There are 5 ways to turn a row about zero (a turn may also mirror it). The second row of each pair is the first, turned, with some noise. The first 45 pairs use one turn. New pairs use 3 turns, one after the other, and a turn may come again.
Some pairs, each with its turns in order after it:
[ 12  28  -3  38 -34 -37   4 -42]
[ 11 -29   1 -20 -61 -30 -18 -18]
Z_184

[-37   0 -21 -33  -3 -30  -8 -38]
[-14   1  14  37   1 -56  -3 -23]
Z_35

[-39 -34  22  34 -21  29   7 -42]
[-41 -54  40  17 -27  21   0  -1]
Z_297

[ 15 -27   9  33  18 -39  28  34]
[-21  27 -22   1 -36 -44  -1 -32]
Z_297

[ 28  39 -35  37  -7  31  34 -16]
[-12  -9 -43   7 -45  25  -8 -51]
Z_184

[ 31 -16  34 -30  29 -28  29 -20]
[ 25  -4 -49  26 -26   6 -15 -41]
Z_297

[ 23  33 -13   1  -5 -35 -41 -17]
[-19  27  -4 -17   3  27  49   8]
Z_847

[-15  24 -29   9  24  31  29  33]
[-21   1 -55 -21   4  34  -7  -5]
Z_377

[-24  31  -7  -4  39  32 -26  37]
[ -2  37 -38 -14   2  31  28 -37]
Z_377

[ 35  35  21 -41 -12 -33 -10   6]
[ 37  15   2 -16 -26   3  58  17]
Z_847

[ 37  19  -5   0 -33 -25  -6 -37]
[ 23 -23  -9 -41 -30 -26   8 -26]
Z_184

[ 12 -42  44  26 -15  -6 -18 -36]
[ 27 -48  41  17  14 -35  -2  -9]
Z_184

[-18   2  36  11 -17  29  24  -8]
[ 18   1 -31  -8   0 -31 -32 -11]
Z_847

[-41   4  10   3  26  -8 -23  -9]
[-27 -33 -14  19 -13 -14 -17 -13]
Z_35

[-33   0 -31 -37  -5   6  14  -5]
[-26  36 -33   3  11 -26  16  10]
Z_184

[-20  41 -32  26 -12  22 -27   9]
[ -9 -27  49  22   7  34 -19 -20]
Z_35

[-29   3 -35  29  33  12  11 -32]
[-46  -3   8 -22 -14  47  10  16]
Z_377

[-38 -30   1 -28 -22  23 -37 -26]
[-13   6 -22  40  46 -15 -28 -32]
Z_35

[ 16  25   2 -35 -12  -2  40 -24]
[-12  25  19   0  15 -24  39  28]
Z_35

[-37 -28 -15   0   7 -35 -28  -1]
[ 12 -11 -10  21 -21 -32 -27 -42]
Z_35

[ 29 -14 -19  22  -3  41  31  35]
[ 36  11  -2 -12   5  56  35   9]
Z_35

[ -9   4  26  27  33 -42 -32 -21]
[ 43  -5  28  -3  -5 -14 -46  24]
Z_184

[-20  17 -19 -29 -12  10 -28 -32]
[-18   6  26  43  25 -17 -13  -6]
Z_35

[ 11  21  25 -34 -21  34  21  22]
[ 23 -21 -15 -21 -41 -37   0  12]
Z_847

[ -8 -27 -15 -12  44  -8   9  22]
[ 28 -15 -31  20 -26  -9  12  11]
Z_35

[16  6 27 -3 28 28 29 32]
[ 15 -21 -28 -21   8  15 -22 -40]
Z_377

[ -5  24  13  23   0  31 -43  25]
[-40 -19 -30  11  -5 -31  27 -15]
Z_847

[  5  31  28 -20   6  -7  26  26]
[-26 -19 -16 -25   7  28  -6  24]
Z_184

[ -8 -28  -9  -6   3   8  33 -31]
[-18 -41   9  10 -10  15  -1  14]
Z_377

[ -6  29 -23 -41 -44  -6   4 -20]
[ -6   5 -44 -29 -17 -34  34   1]
Z_184

[-19 -22 -23 -41 -21  13 -12 -30]
[ -7 -22  16  14  47  34 -13 -13]
Z_297

[-37  17   2 -23  -7 -34  43  23]
[ 56 -21  -8   3 -18  34  -5 -22]
Z_847

[ 43 -20  -4   7  29 -20  27 -38]
[-15 -13 -57  23 -20  -6 -38   0]
Z_297

[-18  13  17  42  19 -33 -16 -38]
[ 23 -14  15   9 -33 -26 -53  19]
Z_184

[  8  -8  -3  23 -21  16  23   6]
[ -2  -7 -21  10  -3   1 -30  22]
Z_847

[  4  -9 -39  36  -9 -13 -38   8]
[-45 -12  -7  14  30  29  16  15]
Z_847

[ 23  29 -25  -3  -8  -1  20 -36]
[ -9  27  -4 -38 -29  27 -10  17]
Z_847

[-11  17  23  38   9 -12  29  15]
[ -8  22   2 -13 -54  -6  12  -1]
Z_297

[-31  43   0  -9  22  41 -40  27]
[50 16 57 -5  9 -1  6 37]
Z_297

[ 36   0  29  16  -8 -21 -42 -34]
[ 14  11  59 -20  -4 -36   7 -10]
Z_377

[-26 -17   8  -9 -13  41  -6 -30]
[ 13 -23   1   7 -50  15  28   5]
Z_377

[ 27 -22 -25 -12  23  -5  26  29]
[-33 -18 -25  14  27 -14 -21 -26]
Z_377

[-37  34  20  41   7   6 -11 -10]
[ 16  29  12 -40 -20  38  -1  14]
Z_377

[  3 -10 -22  -6  18  37  -1  30]
[ 16   2  25 -22  13 -22 -34   0]
Z_297

[ 42 -18 -29  -3 -19 -22  32 -27]
[-37 -11 -58 -15  13   1 -19  -9]
Z_297

New pairs. What belongs after each?
[-42  37  36  16 -30  -7  20  21]
[ 17  -2 -10  37 -28  55  11 -26]
Z_184 Z_297 Z_297

[  3 -20  17  -2  -8  13  37  -6]
[-35  14   0 -25  -8   6   7   5]
Z_377 Z_35 Z_847

[ 29 -10 -44 -36  39 -11  14  -6]
[ -2  27  25  37 -10 -16  42  34]
Z_377 Z_184 Z_297

[-19 -21   6  -5  19  -1  27   2]
[-1 19  1 10 -5 23 31  6]
Z_35 Z_297 Z_377

[  5 -13  33 -35   9  30  37 -24]
[  5  65   7   9  18  -9 -17 -26]
Z_377 Z_184 Z_847

[ 22  28  15  30  42 -38  34  14]
[-16 -33 -18 -13 -45  44 -30  -2]
Z_377 Z_377 Z_297

[ 27 -12  10 -41 -38  11  12  34]
[-18   2  14 -63  31   1  19 -18]
Z_35 Z_847 Z_35

[ -5  35 -43 -28   4 -23  41  19]
[-10  12  26   0  69 -29  -5 -20]
Z_847 Z_297 Z_184

[-12  34  19  43  -2  -9 -32 -26]
[-19  18  13 -41 -28 -25  36   3]
Z_184 Z_35 Z_847

[ 11 -28  30  42  -3 -32  19 -17]
[-10 -21 -24  32 -30  45  -6   5]
Z_297 Z_35 Z_297

[ 32 -27 -27 -18   6  33 -43 -25]
[-33  -7 -13 -33  -4 -51 -31  13]
Z_377 Z_35 Z_184

[ 16  39  12  -1   4 -38 -14  -7]
[ 32 -41 -13 -11  -6  -5 -27 -19]
Z_297 Z_35 Z_377

[ 27  20 -19  29  -2 -42  12  -6]
[ 34 -31  30  20   6   8 -23  11]
Z_35 Z_184 Z_847

[-1 34 44  7 40 31 -2  8]
[  7  51 -12  22 -37  34   6   3]
Z_35 Z_35 Z_35

[ 22 -37  26  -7  43  12 -21  25]
[ 26  43   8 -39  -4   6 -33 -14]
Z_184 Z_297 Z_35

[  8 -11 -41  32 -42 -43  -6 -25]
[34 36  4 30 19 59 12  2]
Z_35 Z_35 Z_377

[-34   8 -24  24 -42 -24 -26  11]
[ 39 -15  18 -43 -25   9 -36  -8]
Z_184 Z_297 Z_847

[ 19  43  30 -11 -27  33  27  12]
[ 17  42  28 -41 -34  -4   1 -19]
Z_377 Z_184 Z_847

[-31  -1 -21  18  16  42  25  37]
[-29   1 -51  14 -20  15  -2 -38]
Z_35 Z_35 Z_184

[-35  35  -4  -3  39  40  38   8]
[-33  25  -2   7 -24  26 -40  48]
Z_377 Z_184 Z_297

[ 43  12   4 -36  25 -43   4  -4]
[ 42  29  -7 -30 -19  31 -31   0]
Z_35 Z_377 Z_184

[-38 -39  35 -42  17 -37 -38  29]
[ -3 -50  20  17 -76   5  -3 -17]
Z_35 Z_297 Z_35

[ 13  16 -41  22 -21  -6 -14 -13]
[ -2 -24 -24 -15   4   6 -27  37]
Z_184 Z_35 Z_184

[-43 -22  -1  -3  -7  23  -3 -40]
[ -1   1   2 -16 -33  56 -17   2]
Z_847 Z_297 Z_35

[ 44  15  35 -12 -28  -8 -29 -33]
[ -4  13 -19 -26 -44   7 -26  48]
Z_297 Z_35 Z_847

[-19   8  33  34 -37  27  -2  10]
[  4   3   8  43   6  52 -17  -3]
Z_297 Z_184 Z_377

[ 11 -29   7  28  -5 -23   8 -28]
[ 29  23  -7  36  26   2 -16 -12]
Z_297 Z_847 Z_184

[  9 -40 -23 -27  36 -17 -38  20]
[  5   3  18 -19  57  -7 -31 -42]
Z_297 Z_35 Z_35

[ 33 -31  29   2   9 -28  -1 -37]
[ 27  43  -1 -23 -43  -5  23  15]
Z_184 Z_35 Z_184

[ 43 -22  35   6  44   6  26  31]
[ 55  21  15 -46 -18  -2 -34 -16]
Z_297 Z_847 Z_297

[-16  12  18  37   9 -36  22 -33]
[-10  22  38  -1   8 -13  47 -13]
Z_184 Z_35 Z_377

[-37 -39  -7  13  13 -33  37 -16]
[-34 -20  21 -35 -23 -43  -1 -33]
Z_847 Z_184 Z_377

[  1  17 -35  21 -19 -35 -24 -29]
[-11  24   1  -7   5  13 -32  55]
Z_377 Z_847 Z_847

[ -7  -8  13  44 -44 -38 -16   5]
[ 37  27 -22  25  28  32 -32  -4]
Z_184 Z_35 Z_297

[-39 -11  -7 -14 -24 -35  -4  -6]
[-24  13  31  25   6 -12 -28 -16]
Z_297 Z_847 Z_35

[ 16  24  -2  -7   6 -40  17  40]
[-17 -15  26 -30   3  41  11 -17]
Z_35 Z_847 Z_184

[-41  34 -28 -41 -16  21  23  27]
[-31  21  48  10  38  -6 -27 -20]
Z_847 Z_297 Z_847

[-11 -32  44  43  41 -35 -17 -26]
[-51   8  24  -9 -55  44  12  18]
Z_35 Z_377 Z_184

[ 26 -21  31  18  29 -27  19 -39]
[-33  22 -53  -9  20  -2 -24  -7]
Z_35 Z_377 Z_377

[ 22  26 -15  24  41  -9  36  -3]
[ 48 -25  16  15 -17 -30 -28  -6]
Z_847 Z_297 Z_847

[-29  28 -18   2 -33  41 -30  40]
[ 47 -32  13  40 -19 -36  -4  -7]
Z_847 Z_847 Z_297

[-22  20 -26  -8   1 -35  26 -26]
[ 51  -6   9 -12  -4 -19  20 -26]
Z_297 Z_297 Z_297

[ 10  -6 -39 -32 -28  35   0   2]
[-48  -7   7 -17  29 -40  -1   9]
Z_35 Z_184 Z_847

[-35 -40 -37 -38  13  21  38 -10]
[-10 -53  -7  18  34  28  23  46]
Z_184 Z_377 Z_35

[-40  34 -42  24 -34 -19  17 -24]
[ 18 -29 -29   6   0 -55 -36 -38]
Z_377 Z_35 Z_297

[ -8 -28 -21  -3  10   4  29  20]
[-19  -9  39 -11  -3 -15 -17  -4]
Z_847 Z_297 Z_184

[ -4  30  36  -5 -29  20 -34  -6]
[ -2  49 -25 -14  11  -5  14 -36]
Z_377 Z_297 Z_184

[ 24  16  13  20 -24 -36 -17  -3]
[  7 -42  24  -9  20 -24   5   5]
Z_297 Z_847 Z_297

[-38  16  -4  10 -41 -35 -17  39]
[ 27   2   9 -34  55  18  -8 -26]
Z_35 Z_847 Z_377

[ 15  -3 -12  13 -33 -39 -39 -22]
[-10  19  44 -21   7   0  45  12]
Z_377 Z_297 Z_35

[-21  40  32  12  37  -6 -41 -28]
[  9 -28  12  28  50  61   1  -9]
Z_847 Z_297 Z_35

[ 44  11   8  12  33  44 -23 -40]
[ 47  29  30  29  52  -6   8 -18]
Z_847 Z_35 Z_847

[ -7 -18 -27 -31 -42 -24   7 -26]
[-22 -12  11  55 -26 -19   0 -17]
Z_184 Z_377 Z_847

